There are 10 hidden switches. A switch that is on adds its own fixed numbers to the row, and there is some noise. The rows also spread widely along 12 directions, which tell nothing about the answers.
Some rows, each with its switches (1 for on, 0 for off) after it:
 33  24  -6  -1  -7  15  10   0 -11   0  -4  28  -4   5  -8 -10 -10   3  -1  22   7  -3  10   8  11   5   5   6 -17 -12 -30  17 : 0 1 0 0 0 0 0 0 0 1
 21  13  12 -21   9  -4   1   1 -10   7 -13 -14  24   4  11 -17   4  14  -7  -7   2  -5  -9  12 -12  -4   2   6  -9   6  -5 -23 : 0 0 1 1 1 0 1 0 1 1
 -7   1  20  17   5   2  26 -31 -16  -5 -17  -8  23  15 -17  19 -16   0  17 -25  12  -9  -7  -6 -10  -3  18  -7   3   1  -4  -4 : 1 1 0 1 0 1 0 1 1 1
  9  13  -2   9   4  10   4 -27 -24  -8  11  34  11  10  -7  -1  -5  -1  -7  22  12   0   2   3  -1   2  20 -15  11 -15 -17  -8 : 0 1 0 0 0 0 1 0 0 0
 -4  32   5   5 -11  11  31 -26  -7 -14  -3   4  19  10  -1  -2  -6 -11 -27 -10  11   4  -4  24 -14  14  16   0  -4  11  -5  -6 : 0 1 1 0 0 1 0 0 0 0
  1 -18  12 -20   5  -6   9   2  13  -8  -4   6 -12  14  -2   5  31   5 -22   1  -3  -2  -7   8  13  15  10  13  11  -8  11 -14 : 1 0 1 0 0 0 1 0 0 0
 23 -23  41  -6   4  -1  -9   8  10   6 -26  -3  -5  34   3  18   2  -1  15 -12   9   1  -1  -4  16 -13  -9  -1 -10 -18   5   3 : 1 1 1 1 1 1 0 0 1 1
-21  -9 -13  -4  23   4 -10 -20 -11  -8  -3 -17  19   2  -3 -20 -14   1  -1   1  16 -11 -20  -2 -23  12   2  -9  -6  -7   6  -4 : 0 1 0 0 0 0 1 0 0 1
  4  14 -31   5  -9  24  -1  -1  -3 -14  22  31  -2   4   5 -19   2 -17 -13  44   5   8  -7   5   2  22 -10 -14  -4  -3 -35  12 : 1 0 0 0 0 1 0 0 0 0
 -2  10  -9  11  18  18  20  -2 -16  19 -17 -14  26   1   2 -21  -7  11   4  -8  23   3   0 -24 -16   1 -14  -7 -18  -4 -11 -13 : 0 1 1 1 0 1 0 1 1 0
  5 -10 -15 -17  -9  -7   6   2  -6 -23   2   4   9  -9  10  -5  -5  29  11  -5 -15 -14  -4   4  12  28   6  -6  16  21  -4 -19 : 1 1 1 1 0 0 0 0 0 0
 12  -8  -4 -21  10  11 -27  13  -7  -5  13  19  -3   6  29 -13  -2  17   0  10  10   5  -3  -4  11  -2  -9 -22  -3 -16   5 -13 : 1 0 0 1 0 0 0 0 1 0
 23  15   5  -7  -1   8  -4  12   0  10   8  19   7  14  26 -12  29  -7 -20  23  -9  28   6  11   3  -4 -16 -12   6   5 -16 -25 : 0 1 1 1 0 1 0 0 1 0
-11  12  -3   5  21   4  -1 -15  -5   0   0  -6  -2   2   1 -11   5 -10 -29   2   0   6  -3  14  -5   6  15 -11  13  -7  -9  -4 : 0 1 1 1 1 1 0 1 0 0
 -4   4   0  27  -5   0  34 -10  -2  12 -17 -10   3   3 -24   5  22 -10  -2   2  -3   5   9 -16   5  10  -3   5  12  12 -27   3 : 1 1 1 0 0 1 1 0 0 1
  2  -2  10  10  20   4 -17 -22 -10  13   0   1   3   8  -6   1   2 -19  -2  15  10  16  -8  -2  -8 -15   0 -20   6 -21 -13   1 : 1 0 0 1 0 0 0 0 0 0
  0   6  30   8 -21   2  18  -2   7  -6 -20 -15   3   9  15  25   1   2  -1 -43   6  15   2   5   9  -8  -2 -24   0  12  15  -7 : 1 0 1 1 1 1 0 0 0 1
  9 -27  28 -29  -5   3  -1  11  22  -7  -8   7   1  28  10   9  24   6  -1  -9   9  -5  -4  -7   8  -1 -17  17  -9  -3  19 -11 : 1 0 0 1 0 0 1 0 0 0
 -3   0  -2   0   2 -12  -6  -6  -8  -3  -2 -11   3 -14   8  10  -4  14   7 -20 -19   7   0   7   6  -5  11 -23  23  12   2 -18 : 0 0 0 1 0 0 0 1 0 0
 28  18  13   2 -35  25  22  -1   4 -16  -4  25  19  25   6  10 -16  -3   9  -1  16  -4   2   5   5   1 -13   0 -18  13 -23   5 : 1 0 1 1 0 1 0 1 0 0
 -7 -15 -22  -2  10   1  26  -5  -4 -16 -14  -9 -11 -13 -20  -2  -2  21   8  -6  -2 -21  -9  -7  12  37  16   7  -4  -6  -8  11 : 1 1 0 1 0 0 0 0 0 1
  6 -21  -3   1  16  15  14  -9 -15  -3   0  30  23  17   0  -5   8  15  11  20  18  -6  -8 -23  -5  10  -1  -8  -1 -20  -6 -24 : 0 1 0 1 0 0 1 1 0 0
  4 -24  -8 -16  34  -7   8   3  -5   9  -7   1  -5  -2 -11 -14  28  19 -11  17  -6  -9  -9  -8  10  17  13  15  15 -21  -8 -22 : 1 0 1 1 0 0 1 1 0 0
 -5 -23 -11  -1  10  10  -8  20  18  -2  -1   9 -29  11   1  -3  11  -1  -1  14  -4  -3   6 -13  21  15 -16   3   0 -12  -6  15 : 0 1 0 0 0 1 0 1 0 1
 -5 -13   4   4   6  -8  23  -3  11  -6 -17 -12 -15   1 -14  12  19  12  -2 -18 -14 -14   7  -6  16  20   9  14  14   9  -5   0 : 0 1 1 1 0 0 0 0 1 1
  6   7 -26 -12   3   7  13   7  -4 -15   0   4  -7 -12  -4 -16  -4  14  -6  10 -10 -16  -7   9  12  29  13   6  -2   2 -26   8 : 1 0 0 1 1 1 0 1 0 1
  5 -20  31 -15   4  -5  -1   9  14  11 -26 -23  13  22   9   8   7   5   9 -29  11   6  -6  -5  -4 -15 -19   3 -10   1  20 -12 : 1 1 1 1 0 0 0 1 0 0
 -4  13  -5   7 -23   9  29  -6   1 -20 -13 -12   4  -3  -1  10 -10  15   4 -33   7 -14   5  -8  11  16   3  -4  -4  23  -8   2 : 1 0 1 1 0 1 1 0 1 0

New rows. What belongs after each?
 -6   1  -3 -18  13   1  17   6 -11   5  -8 -12  13  -3   3 -22  11  27  -2 -15   4 -16  10 -22   3  11  -1  19   2  15   2 -19 : 1 1 0 1 0 1 1 0 1 1
 15  -7 -12   3   5  14 -17  13  10  -3  14  26 -19  15   8  -6  13  -8  -4  36 -10   0   7  -6  19  10 -17  -2  11  -5 -35   6 : 0 0 1 1 0 1 0 1 1 0
-11   2 -28   4  20  10   8 -14 -16   3   2  -6  25  -4  -7 -30   3   3  -5  20  11  -6 -12 -13 -20  16  -6  -5   4   4 -28 -12 : 1 1 1 1 0 0 1 1 0 0
  3 -14   0   8 -11   1   6  11  -5   3   1  21  -7   1   8  10  13  18  14   1  -7  10  22 -26  28   3 -10 -15  22   7  -3 -13 : 1 1 0 0 0 1 0 0 0 0
 -4 -11 -21   4  14   4  24  -9 -15  -5 -11   4   1 -10 -12  -7   7  20   4   7   9  -6  -8 -16   7  24  13 -10  -2 -19  -8  -7 : 1 1 0 1 0 0 1 0 0 0
 44 -11  16 -21  23 -15 -10  18 -15  24 -15   8   6   8   9  -8  11  18   6  18 -14  21 -10  19   9 -12   6  -7  -1 -29   0 -29 : 0 1 1 0 0 0 0 1 0 1
-24 -28   1  15  10   0  -1   0  18   6 -17 -34  -5   3 -11   8   6  -5  13 -20   2  -7  -1 -28  -1   4 -23   0   7  13  -7  11 : 1 0 1 1 0 0 0 1 0 1
 -5 -12   1 -29  24  -3 -43  11   4   3  11  -2 -14   4  30 -18  18   3 -24   6   0  17  -2   7   6 -10  -8 -20  13 -14  17 -17 : 1 1 0 1 0 0 1 0 0 0
  6  13   7  -4  -9   5  18   6  -5 -13  -9  -1   0   4  20   9   0  21  -9 -30   1   7   0  11  14   2  14 -24   4   3   9 -19 : 1 1 1 1 0 1 1 1 1 1
 11  -5   1 -19  -7  -6  11  20  16   0 -14 -12 -11   1   2  -1  22   9  -3  -8 -14   2   3   5  14  10 -11  15  -5  10  -4   4 : 1 1 0 1 0 0 0 0 0 1
-17 -12 -12   0  44  -9   2 -11  -7  16 -10 -21   1  -4 -18 -17  21  -4 -19  12  -2   6 -20   3 -15   9  14   1   6 -24  -2  -9 : 0 1 0 0 0 0 1 1 0 1
  8 -15  16  -7   4 -12  10  18   1  20 -24 -22   8   2   0   0  11  25  20 -23 -13  -8  17 -24  15  -3 -15  15  12  22  -6 -15 : 1 1 1 1 1 1 0 1 0 1
  4   7 -14 -21   6  -4   5   7   0   3  -2 -14   1 -10   3 -24  17  10 -18   7 -12  -6   2   4   6  18  -2  19   8  17 -16 -12 : 1 0 1 1 0 1 1 0 0 0
-15 -12  -7  14 -15   8  -6  -5   9 -25   2   5  -3  11  14  17  -9  -9   9  -7   2  11 -11   2   5  11  -9 -38   0   0   6   3 : 0 1 0 0 0 1 0 0 1 0
-21 -23  -8   1  31   5   9 -14  -6  10  -8 -16  10  -2 -11 -13  12   5   1   3  16  -3 -13 -26 -12  13  -4   0  -2 -14   2 -10 : 1 0 0 1 0 0 0 0 0 0
  0   7  16  -5  14   2  -9 -17 -10   7  -4  -9  18  16   0 -13  -9 -12  -9   2  12   4  -7   9 -15  -5   1   1   1  -1  -3  -5 : 1 1 1 0 0 1 0 0 0 1
  8  28  13 -20   5  -1   8 -26 -19 -12   3   5  26  10   2 -14  -2   8 -26  -7  11 -15  -4  20 -13   3  27   9   9   9  -9 -20 : 1 1 1 1 1 0 1 0 1 0
 19  10  26  -4  10  -3 -25   3   0  25 -15 -11  -2  12  15   2   9  -9  -9  -9   8  31   7   6   1 -37 -12 -19  -7 -17   7  -5 : 0 1 0 1 0 0 1 0 0 0
 -1 -11  11 -19  -1  13  15  -4  14 -18 -12   0   8  28  -4  -3  -3   0  -7  -9  25 -18 -17   4  -7  18  -4  19 -27  -9   9   6 : 1 1 1 0 0 0 0 0 1 0
 -7 -10 -14   6  16  -1 -21   2  -2  13  -2 -17   5  -2   0 -13   0  -9  10  14  -6  11  -3 -12  -4  -4 -21 -15   9   4 -20   1 : 1 1 0 1 0 1 0 1 0 0
  1  12  -3 -10  -1 -11  -6 -19 -14 -13 -14 -32  27  -7   6  -7 -24   6   2 -20   1   2 -24  24 -18   2   9 -22  -3  12   2 -14 : 1 1 1 1 0 0 1 0 0 0
 22   9  27 -15  15  -7 -11  10   6  27 -18 -15  -6  10  15  -5  22  -4 -23  -9  -1  29   6  18   4 -24  -7  -2  -6 -14   9 -12 : 0 1 1 1 0 0 0 0 0 0
 17  -4   5 -14  18 -13 -19   5 -13  13 -11  -5   5   3   7 -11   0   7   4   9  -9  11  -8  10   3  -6   4 -10  -1 -17  -1 -14 : 0 1 0 0 1 1 0 0 1 0
 13  22   3 -19  -9  13   5  10  -1  -5   9  25 -10   9  20 -12   7   9 -29   3   6   8  18  12  19   6   4   1   3   1  -1  -8 : 1 1 1 0 0 1 0 0 0 0
  7  15  -2 -18   5 -11   2   9  -2  14  -4 -17  13  -7  11 -21  21   5 -17   0 -17  19  -1  17  -9  -2  -6   4   3  15   0 -19 : 0 1 0 0 0 0 0 0 0 1
-23 -10 -10  -2   4  10   1   0   2 -20   9  12 -20  -3   5   2  -4  24  -5 -19   6 -21  19 -22  24  14   9  -7  21   5   2   4 : 1 1 0 1 1 0 0 1 0 0
-10  -8   1  12  32   7 -13 -11 -19  13  -3  -2  11   7   6 -10  -1   1  -1   6  13   9  -5 -14  -9 -10   2 -29   9 -22  -2 -14 : 0 1 0 1 1 1 1 1 0 1
 -5  -4  -4   4   9  30  10  10   5  -2   3  19  -6  13  16 -10   6   9 -12   1  23   0  10 -19   6   8 -14 -10  -7 -11  -2  -2 : 0 1 1 1 0 0 0 1 0 1
 -6  16 -21  -3   4  -3   4  -3   0  -1  -6 -23   7 -13  -2 -20  11  -3 -16   3 -10   0  -6  10 -10  14  -2   0  -1  17 -21   3 : 0 1 0 1 1 0 1 0 0 1
  2   1   3  14  11  21 -17 -11   2  -8  10  18  -9  24   4  -4  -4 -21  -8  22  11  -2   5  -3   2   5  -9 -10   3  -8 -23  15 : 0 1 1 1 0 1 0 0 1 1
  1  23  -1   0  -2 -12  -9 -20 -15  -6 -12 -29   7 -14   5   1 -18   0  -9 -24  -3  11 -10  27  -5  -8  18 -30   7   6  -2  -6 : 1 1 1 1 0 0 1 0 0 0
-13   8   2  -3  -8  -8   5   2   3   2  -5 -14   8  -2  11   4  16   4 -13 -23  -5  19   0   6  -2 -10  -1 -18  14  16   9 -18 : 1 1 0 0 0 0 1 1 0 0
-10  14  -4  -5   0  20  -4   4 -10  -7  18   9   9   1  30 -16  -5  16 -16 -11  13  -1  13 -11   3  -1  -3 -18  17  18  -1 -22 : 1 0 1 1 0 1 1 1 0 1
 -1 -13 -38  -5  12 -16  -9  11  -7   5  -7 -18  -6 -28  -5 -16  10  17   9  16 -25   0  -8  -5   8  20  -2  -8  10   3 -14  -9 : 0 0 0 0 0 0 1 0 0 0
 -9  17 -11 -14  11  13   5   6  -9  -4  -1 -13   1 -11  21 -21  -3  21 -19 -22  12  -3   2  -2   0   7   7  -8 -10   2  12 -13 : 0 0 0 1 0 1 1 0 1 1
 -1   0  -7  13 -15   1  26  -8  -9  -9 -17  -9  10  -8  -9   9  -4  19  20 -20   2  -8   6 -18   8  10   1 -11   3  17 -11  -2 : 1 1 0 1 0 0 1 0 0 1
  9  -1   4  -6   2  -6 -15   1   9   8 -16 -17  -5  11  -3   0  11 -20  -9   9   1  22 -18  19  -4 -10  -8 -11 -15 -18  -6  10 : 1 1 0 0 0 0 1 0 0 0
-18   3   6   6 -20   7  29 -14   8 -16 -12 -17  25   9   4  10   3  -9   0 -25   9   9 -13   2 -15  11 -11 -12  -9  22   7  -6 : 1 1 0 1 0 1 0 0 0 0
 28  14  12  13   4  -1   9  -6  -8  14 -16  10 -18   9 -13   9   8 -15 -13  16  -1  27  -1  20  19  -5  16 -15  -3 -34 -21   9 : 1 1 1 0 0 1 0 0 0 0
  2  11  15  -1   2  20   2  -8   0  -6   0  13  -6  17  10   2   1  -9 -19  -4  25  12  -2   8   1  -7   3 -17 -13 -20   4   9 : 1 1 0 1 0 0 0 0 0 1
-14 -17  -8   3   9  10  15  -6  -6  -6  -5   7  12  10  -9  -5  -4   7   8   4  14 -11  -8 -19  -1  18   0  -3  -1  -8  -5  -3 : 1 1 0 0 1 1 0 1 0 0
 -5  14 -19  20   5  -2   6   9  -5  25  -6 -19 -11 -23  -5  -5  17  -1  -2   1 -17  22  15 -16  12  -5 -10 -15  18  11 -30   0 : 1 0 0 1 0 1 0 1 0 0
 12  27  -5 -11  -9  29  16   7 -16 -10   2  18  18   5  29 -25 -13  23 -15  -7  31  -1   7  -6   3   8  -3 -18 -19   1  -2 -12 : 1 1 1 1 1 1 1 0 0 1
 25  -6  -1 -15 -14 -13  23  11   1   0 -22  -6  19   8 -12  -2   5  16  16   2 -16 -11  -6   2   8  15  -6  24  -3  18 -19 -12 : 1 1 1 0 0 1 1 1 0 0
-18 -18 -14  -4  22   3  -1   0   3  -4  12   8 -26  -2  -8  -9  22   0 -17  19  -9  -7   3  -7  18  26  10   9  23  -9  -8   3 : 1 0 0 0 0 1 0 0 0 1
 16  -5   9  12  -6   3  -6  -6  10   3 -17  -3 -18  13 -19  16 -10 -18  10   7   7   3  -5   3  13  -3  -5  -5 -12 -19 -21  30 : 1 0 1 0 0 0 0 0 0 0
  1   9   1 -28  16   6 -36   8   5  -1  19   9 -23   6  24 -24  16   0 -41  11   2   4  15  11  14  -4   0   0  18  -4  -1  -5 : 1 1 1 1 0 0 1 0 0 0
 15   4  17   9 -12   7  14  -6  11  -7 -20  -1 -16  17 -14  18   1  -7  -2 -11  10  -5   6   1  17   1   2   4 -10  -7 -15  24 : 1 1 1 1 0 0 1 0 0 1
 29  -6   2 -10 -16  -8  24  23   3  -3 -23   1  -4  -3   9  12  14  22  14  -9 -23  13   0  10  25  13  -2  -7  -8   1   1 -13 : 0 1 0 1 0 1 0 0 0 1
 37  16  12   1   3  -2  -1  14  -7  19 -21   2 -18   0  -4   6  -8   3   2   1  -5  16   4  17  22 -17  13 -11 -16 -30 -15  13 : 0 0 0 0 1 1 0 1 0 1
 -2  -3  10  -7  22 -10  16 -22 -10  10 -20 -24  19   2 -13  -8   8   1  -9  -8   4   3 -17  10 -16   6  14   5   1  -5   0 -16 : 1 1 1 1 0 0 0 0 0 0
-14  -1   0  -4   4   1 -16  -2  -2 -12   2  -6 -13  -1  17   6 -16   8  -3 -23   0   5   2   5  13  -3   8 -29  13  -2  13  -2 : 1 1 0 1 0 1 0 1 0 0
 21  -6   9  12  13   4  14  -7 -11  21  -8  18   4  10 -19   6  20  -5   8  26   2  13  -1 -11   5  -8   0  -2   4 -23 -30  -5 : 1 0 0 1 0 0 0 1 0 0
 10 -15  25 -27  10  -3 -11   3   5  -9   4  17   2  26  17  -4  17   2 -21   8   1   6 -12  20   4   4   7  -2   9 -13  15 -20 : 1 1 1 0 1 0 0 0 0 1
 -3 -19   6   1  24  -2   6  -4  -5  10   2  14   1   7  -7  -1  22   6  -3  14  -5   1   0 -10   2   4   7   2  20 -12  -3 -18 : 0 0 0 0 0 0 0 1 0 1
-20  -1 -15   4  20   7   9  -3  -9  -7 -15 -17 -17 -16   2 -10 -12  27 -12 -29  15 -15  11 -18  17  18  16 -13   1 -12  11   1 : 0 1 1 1 1 1 1 0 0 0
 -9  -6  13 -14   1  -7  10   9   2   4 -12 -23   9   0  18   1  19  21  -8 -35  -2   5   4 -10   7  -1  -4  -3  11  19  21 -34 : 1 0 1 1 0 1 1 0 1 0
 19  15   9 -16  -2 -11  -7   1   2  16   1 -10  20   7   6 -14  28 -17 -10  20 -22  21  -4  20 -15 -10 -17  10   8  26 -26 -12 : 1 1 0 1 0 0 0 0 0 1
 29   6   4 -16  -5  -1 -21  23  -1  -7  -7   4 -16   6  26   1  -8  16   1  -7 -11  10  -1  21  27  -8   4 -26   0  -8  -3  -6 : 1 1 1 1 0 1 1 1 1 1
